The same things were measured in two ways. Each way mixes the same 7 hidden numbers, adds some noise and spreads widely along 6 directions of its own, which tell nothing about the thing.
In the rows, 128 means zero.
Some things both ways: the first way, then the second way.
[129 143  82 164 167 111 100 135 149  99 158 121 139 112 107 142 112  97
 142 146 134 148 165 129 146]
[127 131  99 140 137 124 129 122 118 124 162 128 121 112]

[149 140 126 153 134 136 136 113 130 104 120 184 113 127 105 130  94 157
 134 173 143 175 138 139 142]
[126 100 151 124 135 133 141 117 135 154 109 128 145 151]

[ 98 107 107 114 168  95 114 128 125 134 146 119 138 110 140 131 143 147
 113 151 139 117 133 149  89]
[102 113 106 119 132 139  96 137 140 145 133 138 145 146]

[116 107 134  86 158 163 107 136 128 109 158  93 149 127 128 129 130 139
 118 130 150  82 143  79 105]
[106 110  95 119 145 107  92 135 141 140 146 128 133 130]

[126 145 128 140 118 149 126 127 131 119 123 163 113 127 115 124 123 144
 140 142 151 173 130 143 150]
[151 146 132 132 119 136 145 142 126  91 121 107 109 121]

[ 94 119 101 124 186 115 122 115 156 133 152 144 116 106 125 127 124 119
 126 147 143 156 126 145 119]
[133 127 117  98 149 144 160  98 120 132 147 176 109 136]

[136 155 117 150 130 123  77 125  96 107 151 107 165 145  94 136 154 134
 124 112 161 128 155 129 140]
[126 102 123 115 116 162 147 123 144 167 120 130 120 146]

[139 148 150 139 127 145  98 113 128  88 129 139 132 114  82 128 117 145
 129 146 147 139 152 110 162]
[168 161 118 116 126 150 163 121 137  95 151 128 109 119]

[135 152 107 143 133 127 124 160 123 132 135 145 121 137 131 126 105 145
 148 133 158 158 135 133 162]
[126 127 163 140 137 122 161 145 121 112 134 161 158 100]

[111 144 159  95 118 182  97 128 132 116 133 139 119 107  94 120 126 158
 127 112 165 146 112  94 159]
[128 140 171 125 133 122 172 104 123 101 116 116 115 151]

[124 142 123 128 135 163 104 110 158  77 129 115 117 116  83 150 116 138
 131 135 140 146 146 120 154]
[139 108  92 124 120 137 119 124 137 127 152 106 103 153]

[131 113  91 152 122 108 132 141 103 127 144 144 155 129 155 114 134 104
 119 156 119 144 161 152  95]
[108 125 127 113 116 141 125 137 131 118 116 121 133 109]

[119 128 108 118 167 118 103 154 134 133 165 117 131 117 113 123 130 112
 128 119 149 133 112 113 138]
[133 135 135 155 121 105 135 109 133 118 155  91  98 136]

[107 156 100 130 146 124  76 161 102 127 156 103 127  99 114 139 126 150
 140 102 165 131 130 112 171]
[130 109 116 122 146 134 127 146 102 109 117  99 133 190]

[125 128 130 105 146 142 159 143 128 124 121 131  99 146 157 126  97 165
 131 141 132 135 125 138 149]
[ 90 111 137 138 117 102 144 164 133  99 153 113 150 128]

[109 116 130 114 180 158 115 110 163 109 153 137 117 109 105 130 128 107
 137 151 152 136 137 100 136]
[130 106 115 128 139 118 109 152 137 123 120 121 142 109]

[161 141  98 151 120 141 139 139 129 100 125 152 137 163 131 135  81 154
 132 162 131 154 165 134 119]
[108 129 126 151 162  91 139 117  95 125 152 115 130 143]

[145 133  94 152 165  98 109 146 125 126 166 140 133 118  99 127 127  96
 131 136 141 155 115 136 137]
[153 103 135 130 144 117 135 161 117 100 122 135 105 146]

[113 121  96 116 157 139 128 126 109 140 159 136 146 143 154 110 116 123
 113 127 129 144 131 128 101]
[ 51 110 136 128 129 109 143 166 139 111 108 162 139 107]

[109 110 117  95 143 120 104 129 123 120 150 100 157 110 123 115 119 147
  85 129 114 103 133 118  85]
[139 114 139 122 140 142 140 148 124 106 119 137 127 171]

[152 137 106 153 122 119 135 153 105 122 138 147 135 144 138 123 117 127
 138 147 135 149 147 142 139]
[ 54 137  98 144 115 104 110 100 144 131 170  98 122 128]

[125 132 130 113 181 115  98 145 146 134 163 111 148 137 108 120 128 124
 125 126 165 111 134 100 134]
[109 135 119 164 174 107 130 102  96 135 152 132 146 169]

[135 160 122 141 104 151 136 136 138  95 101 145 106 136 128 137  75 188
 138 146 137 167 157 143 164]
[129 118 173 155 107 149 150 182 138 106 122 140 188 101]

[ 91 106 135 118 252 116 110  85 161 123 181 148  91  74  96 116 140  74
 133 151 149 131 105 103 165]
[ 74 108 130 113 126 106 168 119 141 114 140 110 128 126]

[123 123 173  97 105 144 139 139 121 140 118 152 128 141 136 100 151 141
 119 135 150 134 114 133 129]
[102 128 124 104 148 156 140 112 122 112 122 150 140 185]

Other things, the second way, with their names:
Q22: [195 101 119 107 133 154 116 141 129 118 124 106 113 180]
Q711: [163 141 130 135 134 133 181 106 103 103 152 104 103 154]
Q350: [138 152 126 106 131 157 140 131 125 100 107 114 150 120]
Q202: [108 155 185 190 138  69 203 101  84  94 155  76 121 149]
Q319: [159 142 138 120 140 131 148 157 112  92 110 121 125 131]
Q434: [187  84 107 113 141 139 136 174 123 119 140 160  98 134]
Q147: [140 141 121 124 113 136 114 115 146 124 142 107 124 106]
Q49: [170 119 135 127 122 130 161 113 134 141 173 142 103 114]
Q146: [150 135 123 128 119 140 152 121 133 110 153 129 110 114]
Q115: [101 112 125 105 161 110 142 132 110 116 129 174 117 154]
Q829: [179 130 124 124 156 145 159 131 116 126 128 164 117 114]
Q885: [ 79 118 153 120 134  84 132 151 117  89 164 161 141 120]
Q118: [ 70 135  85 149 111 131 127 108 155 126 151  92  85 154]
Q656: [ 69 134 151 156 125 121 113 164 126  91 104 117 179 124]
Q821: [123 119 108 125 143 120 140 130 122 113 146 130 104 156]
Q325: [165 114 138  98 142 160 118 126 150 137 106 167 136 141]
Q309: [ 12 101 144 127 152 111 151 102 118 154 109 157 167 170]
Q97: [ 68 145 160 119 112  97 187  87 105 123 154  93 110 143]
Q753: [113 129 140 141 125 110 126 141 137 113 113 113 108 108]
Q649: [108 141 135 130 149 112  87 152 133 105 116 160 154 106]
Q897: [152 124 135 116 143 148 158 100 135 132 104 113 103 163]
Q390: [ 71 127 111 137 131 151 136  99 109 153 152 129 155 171]
Q60: [201 123  99 120 138 181 116 139 141 129 135 151 118 141]
Q895: [108 149  86 109 146 109 147 111 117  96 180 142  88 132]
Q331: [164 127 127 139 129 132 105 142 138 108 133 134 110 132]
Q494: [170 105 109 102 132 163 139 123 136 146 129 140 117 148]
Q630: [170 128 107 128 136 157 137 131 124 135 150 138 116 157]
Q975: [159 104 144 109 122 159 205 156 110 105 118 140 108 135]
Q131: [ 95 134 114 157 154 116 139 100  95 112 146  95 118 202]
Q600: [ 33 123 118 109 130 137 120 133 144 122 164 204 174 120]
Q89: [112 136 139 146 124 106 145 113 129 108 155 118 121 113]
Q375: [109 111 164 123 146 104 185 141 121 101 120 149 131 146]
Q746: [133 129 103 145 132 132 136  95 147 149 159 119  90 148]
Q726: [138 115 122 129 117 132 139 140 129 121 158 135 134 106]
Q482: [136 134 135 140 107 132 160 117 140 123 156 103 104 133]
Q553: [156  91 146 124 128 166 129 152 145 141  98 149 143 149]
Q257: [134 110 120 105 114 141 152 121 134 136 152 113 114 158]
Q432: [ 97 115 119 119 121 135 122 139 146 119 142 148 141 127]
Q666: [142 122 160 115 175 113 152 148  76  76  95 127 144 190]
Q119: [169 135 130 141 143 146 112 145 138 112 112 136 140 117]
Q991: [ 96 152 122 137 141 123 169 102 113 112 130 124  94 146]
Q367: [105 142 102 136 146 138 148 132 116  94 124 121 127 131]
Q212: [134 120 161  92 158 103 191 123  86 101 134 146 133 124]
Q612: [134 123 138 120 151 105 163 128  95  95 130 109 129 143]
Q274: [102 131 123 140 124 161 143 104 142 136 118 116 140 149]
Q167: [129 137 117 164 136 111 127 164 105  78 137  99 115 147]
Q282: [143 150  88 126 170 127 120 133  99  93 129 126 107 173]
Q691: [217 106 130 118 150 133 165 156  93 103 108 105  81 171]
Q794: [161 101 118 131 124 139 115 136 136 138 129 112 105 148]
Q209: [ 87 152 105 146 111 124 124  99 143 117 168  89 117 127]
Q272: [108 109 144 136 117 134 148 148 147 118 129 145 151  99]
Q247: [ 75 123 101 106 126 117 154 104 121 131 157 127 112 121]
Q880: [117 157  89 130 189 122 129 126  97  89 160 197 119 134]
Q743: [140 112 156 146 136 138 142 150 124 131 121 152 154 128]
Q736: [ 78 111 157 132 128 119 144 150 142 119 119 154 155 127]
Q491: [135 109 127 116 138 152 132 147 124 127  98 133 149 152]
Q519: [183 138  91 127 152 129 132 121 117  93 150 120  77 157]
Q101: [124 106 126 137 133 155 103 205 138  91 101 163 169 130]
Q318: [ 97 163 138 137 143  96 182  67 107 108 165 110 108 128]
Q655: [140 106  90 111 142 144 109 109 144 157 141 129 118 160]
Q867: [148 149 107 143 128 129 104 138 152 113 148 139 115  97]
Q866: [143 119 121 134 121 136 108 147 141 125 137 125 142 114]
Q800: [124 143 131 126 130 137 189 100 128 106 163 137 129 117]
Q481: [ 96 176  84 156 124 120 131  91 154 118 178 114  81 106]
Q868: [172 126 123 152 138 125 109 167 127  87 110 105 109 135]
Q935: [145 114 160 131 126 122 146 157 117 114 128 125 140 127]
Q401: [136 128 126 176 129 109 149 125 126 123 159 101 101 132]

Some of these things the first way, each followed by its name:
[140 117  89 126 130 114 129 162 105 136 157 119 162 148 154 113 115 122
 108 130 120 125 138 135  86] : Q794
[121 137 121  95 152 168 124 143 150 125 146 104 124 164 130 134 123 141
 135 106 157 136 118 122 145] : Q434
[142 126 145 107 113 155 110 154 143  94 134 101 123 132  97 141 146 128
 131 128 146 119 125 116 147] : Q885
[121 128 124  98 124 128 140 151 115 147 126 114 141 167 166 119 113 184
 110 125 141 118 134 143 100] : Q630
[109 109 133 102 151 135 147 127 156 124 124 153  95  97 129 121 107 142
 121 162 126 150 109 137 126] : Q22
[107 155  94 123 146 161  99 152 130 132 152 136 114 101 115 130  91 152
 142 108 162 170 116 105 163] : Q868
[126 181 134 137 107 152  67 160  91 132 150 113 153 135 102 118 141 141
 146  81 182 137 141  95 191] : Q274
[104 134 152 100 157 164 133  99 178 112 121 139  95 130 106 129 118 146
 130 138 153 155 122 130 154] : Q711
[ 98 117 136  97 147 169 146  81 161 121 124 163 119 147 125 115 119 149
 109 145 138 170 126 144 101] : Q991
[116 115 152  89 159 133 146 116 150 133 132 131 119 149 132 113 136 138
 113 139 141 134 113 142 120] : Q482
[135 148 107 144 116 114 103 165 110 126 141 125 145 127 124 122 125 130
 130 120 142 144 141 133 142] : Q101
[ 93 145 101 128 177 141 104  95 153 107 146 114 117 119 106 141 113 132
 124 119 137 155 139 138 153] : Q975
[125 118 129 120 181 121  96  85 158  92 155 120 151 127  69 134 132 122
 102 146 134 124 142 119 101] : Q746
[112 127 129 105 156 136 124 128 118 147 155 135 147 147 140 106 134 132
 116 123 152 131 122 125 113] : Q309
[125 132  98 133 129 165 131 114 134 110 131 171 122 127 118 134  97 153
 129 153 138 180 135 135 117] : Q753
[148 146  97 160 156 104 103 136 136 101 144 127 130 131  92 146 115 132
 137 145 144 145 144 144 145] : Q49
[126 154  88 150 147 111  69 155 104  99 157  91 146 100  94 148 128 150
 129 120 151 119 148 112 146] : Q935
[130 137 124 118 104 148 133 146  94 132 119 147 135 148 151 119 112 181
 123 137 151 145 136 134 120] : Q319
[115 137 124 113 111 119 109 151 117 127 132  87 161 159 146 127 151 154
 114 112 145 112 157 145 113] : Q390
[ 98 152 150 108 149 178  92 108 135 117 137 150 111 106  81 125 125 162
 133 120 182 160 111 100 164] : Q897
[ 99 129 118 114 196 130 108 127 161 134 172 125 118 101 113 113 131  83
 134 120 147 138 117 107 162] : Q272
[149 134 125 115 130 143 123 148 105 136 153 126 153 172 130 115 136 126
 121 112 152 131 125 122 122] : Q691
[107 107  90 107 165 108 133 150 130 149 158 131 143 114 158 111 102 134
 108 143 126 128 131 128  80] : Q867
[109 109 120 114 135 144 152 132 149 126 121 159 110 115 148 124 116 137
 127 167 133 157 135 143 107] : Q147
[122  98 127  80 129 151 156 156 140 138 143 118 149 157 175 105 115 132
 109 137 121 109 138 116  85] : Q866
[116 153 123 142 150 142  87 103 135  71 122 119 102  99  76 164 122 170
 140 144 154 146 144 134 174] : Q257
[131 106 143 112 170 135 119  99 158 111 158 131 168 155 108 111 137 100
 104 154 136 115 156 108  84] : Q829
[108 103 124 101 146 118 117 143 123 146 154 137 149 102 131 103 133 128
 104 141 134 121 121 114  90] : Q325
[155 147 112 158 108 128 127 129 131  94 116 155 132 139 102 131  89 152
 122 155 125 172 153 150 134] : Q131
[115 112 157  73 143 165 110 123 138 113 153  84 152 153 122 120 160 127
 110 114 149  89 135 100 113] : Q895
[119 130 134 124 127 154 107 100 130  87 125 136 139 120 104 133 113 162
 115 153 138 133 159 120 116] : Q491
[111 138 155 106 150 172 120 102 162 120 132 149 122 151 100 125 139 139
 132 128 175 157 124 123 148] : Q481
[106 145  70 146 144  98 107 163  75 147 147 123 126 113 158 138 124 168
 136 120 149 142 126 158 139] : Q97
